The first 11 rows are patterns. Each new row is the sum of 3 different patterns, raised or lowered, with some noise. Before adding, each is slid sideways (what falls off one end comes back at the other) and multiplied by a number that may be negative. Names go in the order of the patterns.
In the rows, zero is written as 128.
Known rows, each followed by the names of its patterns:
[156  84 155 124 157 120 109 153 177 129 129 139 153 140 130 131 145 149
 127 118 129 152 136 140 107 121  95 109 147 129 121 125 138  98 119 107
 138 129] -> Dunoz
[143 139 142 139 131  79 135 130 121  79 112 156 121 144 128 131 129 142
 110 137 129 108 147 145 145 132 124 127 109 115 130 162 117 105 109 140
  94 152] -> bofo
[126 109 113 135 129 127  88 130 128  99 116 142 132 137 129 117 127 126
 128 127 122 121 116 128 139 123 103 131 147 118 141 123 129 123 114 129
 131 143] -> kadup
[148 135 107 139 133 135 112 171 142 128 102 132 113 134 156 128 135 119
 128 126 151  99 118 145 114 123 151  79 128 128 139 109  94 120 122 139
 140 103] -> kiteb
[126 168 111 154  84 132 118 176 135 163 135 117 155 124 133 119 100 166
 114 130 160 135 117 119 124 130 133 121 122 139 119 136 115 120 149 127
  81 125] -> dena
[133 133 130 139 111 122  94 117 116 177  82 140 126 121 134 135 138 124
 150 124 123  90 111 116 129 150 129 112 102 114 149 118 154 127 143 106
 126  79] -> zuras
[125 165 130 112 129 130 131  99 120 128 131 138 133 131 104 131 125 124
 135 128 130 108 114 157  81 128 114 171 163 129  79  93 106 124 112 141
 119 160] -> Siv
[132 152 116 113 158 114 152 119 130 166 137 150 128 128 124 116 138 148
 136 118 102 121 136 132  83 116 132 132 120 127 120  81 167 125 141 120
 112 136] -> tum
[ 85 113 135 159 111 146 116 128 130 103 125 110 113 149 140 137 127 124
 141 136 105 139 127 101 126 115 113 115 120 114 145 124 126 126 121 103
 163 131] -> memu
[ 95  79 116 133 119 117 129 126 121 149 134 119  79 121 138 131 130 105
 136 144 145 125 115 112 123 156 130  79 140 132 142 151 138 160 132 156
 134 124] -> ruko
[133 111 122 144 122  98 143 116 128 126 126 159 127  93 126 119 133 146
 144 132 107 114 152 125 148 135 107 125 142 146 127  94 121 126 127 121
 135 132] -> fek

New rows, each followed by the names of its patterns:
[151 102  89 119 136  90 116 114 113 116  73 116 140 120 111 128  97  85
  94 119 126  93 126  99  96 131 136 112  86 114 124 108 109 121 116 107
 100 103] -> bofo kadup fek
[102 106 138 120  93 116 101 138  73 105 131  97  91 109 111 121  99 103
 129 110  49 112  96 131 123 127 111  69 104 136  89 162 119  87  93 102
 117 147] -> kiteb Siv fek
[140 175 125 157 112 215 191 198 165 137 141 163 137 166 124 174 158 125
 144 175 149 130 115 149 187 149 140 149 152 162 140 131 179 153 115 170
 198 188] -> Dunoz dena fek
[136 150 161 169  77 149 155 118 152 150 157 163 153 134 171 158 129 168
 160 172 161 119 146 173 143 154 139 135 109 192 156 132 102 155 112 155
 162 126] -> bofo dena memu
[111 120 112  97 112 102  99 119 137  94  89 102 144  88 108  63  96 108
 130 114 111  91 100 141 100  88  92  73  89  63  88  90 101 101 131 127
 101  96] -> dena tum ruko
[147 139  93 116 161 115 129 149 141 113 133 134 180 139 111 144 120 117
 122 129 156  99 147 105 143 171 145 137 117 118 179 133 116 141 146 141
 103 139] -> tum memu fek
[161  82 105 144 111 123  67 133  54 129  97 145  68  96  66  85 111  61
  92  79  75 126  79 121  69  65 130  69 121  85  86  79  61 104  66 112
  84 130] -> dena tum ruko
[140 160 149 169 180 121 173 144 100 172 145 123 183 157 140 210 116 133
 141 199 199 158 173 205 154 151 142 180 197 139 225  90 163  90 140 163
 171 194] -> bofo kiteb tum
[162 157 199  87 182 143 132 168 156 173 152 138 103 170 193 215 146 206
 143 113 154 166 175 160 209 169 132 155 189 180 142 227 140 162 144 150
 159 192] -> bofo kiteb zuras
[166 150 154  71  96 160 124 125 170  83 137 178 186  90  87 144 171 132
 148 105 166 158 113 153 132 114 148 188 158 152 123 164 126 119 202 102
 121 124] -> kiteb Siv memu
[130 153 111 133 117 116 137 134 161 147 135 127 173 164 116 125 146 114
 143 153 129 175 148 144 136 130 139 167 127 166 137 148 107  89 157 177
 141 155] -> Siv tum memu
[ 99 119 173  87 100 155 124  96 125 114  99 173 111 115  84 116 137 128
 146 106  90 120 114 120 110 129 101 119 115  85  89 117 133 104 134 115
 107  85] -> kadup kiteb zuras
[104 128 158 163 126 132 150 126 140 143 133 129 120 187 172 133 118 145
 123 134 187 152 119 111 148 179 138 134 125 158 133 102 160 113 130 162
 158 121] -> kiteb memu fek
[154 140 111  90  99 140 130 148 120  88 118 117 139 110  90 106 138 119
 105 106 116 140  97 136 134 122  65 147 102 118 131 107 131 101  84 110
 110 100] -> kadup zuras fek
[134 154 153 198 138 165 124 172 150 188 109 159 176 134 114 155 116 144
 124 183 117  77 198 148 165 147 116 175 161 150 144 146 174 133 204 151
 166 164] -> kiteb dena tum
[135  67  90 108 139 152 119 102  62 131 102 143 113 108 170 140 148 164
 120 143  96 139  80 159 133 129  69 117 111  98 141  75 113  88 111 155
  76 116] -> Dunoz dena Siv
[135 157 151 136 170 144 146 147 123 142 141 131 160 182 146 154 142 109
 128 136 189 154  90 132 166 119 174 121 150 114 186 174 130 112 138 121
 102 139] -> bofo dena fek
[170 124 158 142 139 122 121 132 157 169 190 154 176 193 100 174 148 207
 176 182 121 134 148 159 124 171 172 209 158 174 153 138 190 149 159 124
 138 185] -> kiteb Siv ruko
[104 102  63 110  93  97  60 103 112 109 112 130  85 130 113  68 110 133
  79 145  91 105 144 121 144 115  73 116 101 105 141 176 110  75  53 152
  86 140] -> dena tum fek
[ 74 171 105  92 107 106 118 110 153 102 119  89 139 109  92 151 106  68
  88 103 153 113 149  80 138  78 135  73 139 127 111 157 108 113  63  94
 140 155] -> bofo dena zuras
[153 118 192 122 163 135 118 119 134 138 139 167  48 167 140 150 150  83
 140 107 121 107 143 159 169 155 144 120 110 122 153 152 143 109 140 104
 160 137] -> dena zuras memu
[176 203 193 111 152 133 150 101 132  91 151 143 135 149 116 139 130 135
 144 133 138 146 163  97 134 166 139 125 167 130 141 106 150 116 139 160
 116 127] -> bofo kadup Siv
[ 80  75 120  93 123 137  83 111  77 153  85  88  97 119 122 121 101 130
  86 132 121 142 125 111 183 103 136  95 118  68 102 160 124 135 101  98
 107 152] -> bofo kiteb tum
[136 135 120  93 122  93 108 123 122 110 132 119 101 143 132 133 115 131
 123 117  99 154  92 115 106 162 160 116 101 107 120 114  84 112 152 131
 128 123] -> Dunoz Siv ruko
[141 179 150 112 131 151 119 131 151 177 117 171 119 139 163 142 147 135
 169 104 130 130 148 114 159 176 118 149 113 144 152 124 152 166 179 120
 135 103] -> kadup kiteb zuras
[114 101 133  95  87 120 100 127 110 101  85 126  94  94 118  98 112 110
 107  85 123 108 116 143 119  85  98  89 117 135  99  86 101  86 103  92
 118 113] -> kadup zuras memu
[146 209 178 146 129 178 168 164 176 153 145 137 139 157 175 133 138 177
 190 162 171  96 169 155 141 141 135 155 169 192 163 136 166 164 157 155
 147 141] -> kadup kiteb ruko
[123  88 111  84  75 113 128  97  91  88 116 117 135  75  85  73 149 112
 130  50  89 103 156 121 138 108  87 119 118 121  60  73 148  99 129 140
 139 121] -> dena ruko fek
[116 139  90 148 143 173 128 148 107 102  98  98 107 143 145 116 151 113
 143 117 104 132 134  88 135 130 131 140 102 131 181 112  81 113 136 154
 109 150] -> Dunoz bofo dena
[198 129 140 122 118 113 113 136 139 136 114 156 136 171 164 101 131 109
 149 140 100 119 130 134 141 168 124 122  99 123 166 129  88 161 121 124
 153 149] -> bofo ruko fek
[168 113 164 126 158 200 137  76 119  95 127 133 135 124 161 148 217 130
 150 143 101 140 149 162 159 123 149 129 146 107 169 135 190 147 118 140
 155 149] -> dena zuras Siv
[140 117 171 148 130 128 132 165 116 165 176 117 111 136 147 175 162 110
 130 114 127 102 151 135 218  88 179 152 127 155 130 162 121 143 130 157
 119 138] -> kadup zuras Siv
[185 192 167 124 149 169 133 191 196 135 130 181 194 130 138 168 157 171
 173 165 129 169 149 148 147 126 143 180 149 155 168 133 203 141 138 142
 114 172] -> bofo kiteb fek
[121 184 145 196 140 161 126 125 216 135 124 119 136 134 150 157 190 163
 156 119 111 155 170 125  83 152 188 152 151 147 184 151 115 124 164 196
 108 184] -> Dunoz bofo dena
[ 62 183 108 133 141  93  98 112 126 102  95 140 165 119 105 138 119 137
 133 160 123  92 127  90 109 107 157 123 181 118 126 132 117 136 133 152
 132 127] -> bofo kadup zuras
[ 77  64 107  81  99 153  90  97  88 123 119  65  98  81 101 108 107  54
 109  95  99  89  89  82  96  79 128  66 130 107 113  65 140 131 101  83
 125  82] -> bofo dena fek
[137  98 135 136 125 136 116 129 112  80 118 153 123 131 102 111 122 124
 134  87 103 131  93 114 140 127  99 106 107 163 130 152 117 116 106 100
 126 144] -> kadup zuras fek
[132 101 150  83 123 119  67  82  99 123  94  96 100 119 109 103 117 119
  77 176 104  96  59 100 134 161 174 110 112 133  90 116  95 114 106 115
 140  90] -> Dunoz Siv memu
[151 125 140 164 127 177 175 190 170 168 136  99 146 130 108 103 136 174
 145 164 139 133 187 157 122 151 147 141 170 171 160 154 178 140 146 128
 153 221] -> bofo tum ruko
[130 108 134 134 111 136 145 101 132 124 106 130 133 149 175 147  72 122
 164 181 114 179 104 107 141 104 116 124 170 135 169 151 182 144 133 164
 108 147] -> bofo kiteb memu
[ 99  56  76 105 147  72  84  83 114  87 123 123 155  86  50 104  81 112
 109  94 126  61  90 147 107 106  93  80 109 115  91  95  61  88  99  90
  92 115] -> kadup dena fek
[135 106 102  89 106 117 128 134 106  92  62  81  40 111  97 103 112 110
 138  94 105  99 140  70 136 102  65 107 105 148 103 111 109  93  92  73
  89 105] -> kadup zuras ruko
[163 187 142 208 185 168 145 170 119 163 200 155 154 171 118 152 205 144
 145 146 158 127 194 117 165 170 166 155 163 130 145 183 181 122 160 142
 148 165] -> kadup kiteb memu
[132 152 132 129  89 118 124 128 130 116 109 112 130  93 107  92 143  91
 129 108  96 147 126 125 110 131 121 100 129  97 105 134 127 158 112  86
 134 130] -> zuras tum fek
[165 139  72  64  54  95 102 126 114 137  93  79 108 166  89  52  95 103
 116  78  33 108 115 146  75  85  89 130 127  63  62 111 112  98 118  96
 164 109] -> Dunoz bofo ruko
[142 157 141 126 101 136 129 114 139 126 130 116 101 150  94 141 102 137
  96  99 108  99 124  92 111  79 110 132 117 157 129  59  76 110 131 132
 135 107] -> dena Siv tum
[127 142 111 101  98 100 130  85 111 132 104  87  92 135  79  70 106 128
  94 121 102 107 112  81 114  88 116 113 156 113  77 108 154  86 165 129
 104  89] -> kadup kiteb fek
[ 52  95 102 109 148 105 133 108 118  92  55  91  99  93  80 104  94 102
  94 155  81 120  60 111 115 128 121  66 132 160 120  77  49 103  84 191
 101  71] -> dena zuras ruko
[108  93 125 117 133 112 130 140  51 127 121 101  22  86 161 127 104 115
  93  76 172  98 120  92  88 167 141 150 112 107 131  85 117 125 147 120
 109 140] -> bofo tum fek
[154 144 162 110 138 190 132 116 147 142 107 132 117 114 136 145  87 191
 127 136 154 110  94 196 147  97 121 169 191 115 153 130 157 165  98 130
 178 127] -> kiteb tum memu
[102 139 128 131 116 113 140 182 111 145 135 119 125 167 141  99 160 139
 152 125 127 142 141 183 148 116  91  95 163 130 148 146 156 104 128 112
 144 140] -> kadup zuras ruko
[151 146 145 139 174 121 154 145 146 146 161 137 176 156 166 154 131 174
 156 176 111 127 195 138 142 160 135 148 156 153 125 137 133 183 157 176
 147 119] -> bofo kadup kiteb
[140 127 136 138 148 126 116 137 164 147 163 117 132 141 155 166 140 124
 148 162 128 101 121 118 134 157 142 140 139 156 136 134 156 145  57 130
 117 167] -> bofo zuras ruko
[ 72  96 104 107 119 117 100 118 142 107 106 109 149 125 134 122 119 100
 120 115 127 135 109  92 119 123 107 127 122 115 117  97 143  92 128 122
 119  84] -> Dunoz zuras ruko
[115  96 138 130 137 123 133 128 125 111 120 126 155 141 176 136 135 152
 152 131 156 134 135 144 100 133 102 201 106 134 112 189 159  93 102 122
 125 143] -> Dunoz bofo memu
[188 159 197 125 120 141 183 173 120 125 156 150 197 160 138 132 186 178
 155 167 177 170 136 147 186 134 161 126 202 224 150 124 115 128 137 107
 179 174] -> Dunoz Siv fek
[ 89  67  98 150  91 120 127 120 133 129 114  79 121 118 117  57  97 167
 120 127  75 136  94 188  97 108  76  87 111 141 152 101 110 104 120 125
  97 160] -> bofo dena fek
[125 171 119 143 144 159 171 131 160 100 140 129 111 108 167 149 116  78
 141 111 111 128 149 115 138 120 108 134 113 139 112 130 105 178 151 150
 149 123] -> Dunoz kiteb fek
[ 68  88  93  75  74  91 134 101 149  63 118  57 141  79  84 138 110 104
 131  86 118 102  97  90 114 115  56 112 116 115 145 125  93 110 102  96
 101 112] -> Dunoz kiteb ruko
[111 123 148 142 133 100 126 164 137 168 142  99 142 180 150 103  95 148
 142 151 111 149 145 150 161 152 147 130 149 125 128 121  68 146 123 166
 184 142] -> Siv memu ruko
[162 172 179 126 146 168 165 142 145 131 151 180 153 149 128 170 162 137
 129 157 190 162 182 185 113 164 168 165 132 153 154 173 166 162 105 213
 161 145] -> Dunoz kadup kiteb
[131  79  95  82 111 144 125  26 134 103 138 128 113 145 134 116 126 113
 124  94  92 114 127 124 108  82 103 136 115 109  75 104  91  88 116 107
 105  96] -> Dunoz ruko fek
[ 89  93 136  90 123 150  64 138  97  81 146  99 111 110 141 116  91 116
  81 109 135 110  76 109 116 137 120  79  95  83  96 132 156 133 114  92
 163 150] -> tum memu fek
[ 94 101  94 108 126 122 113 110 104 102 128 100 114  95  84  95  94 107
 105  96 119 117 100  81  97 107 105 151 116  98 100 102 155  85 110  74
  98 114] -> kadup Siv memu
[ 98  95  96  96 137  50 107  88 169 150  71  50  81  93  91 127 110 103
 139  75 136  90  92 128 106 122  70  90 129 117  91 110 105  78 109  96
  95 109] -> Siv memu fek
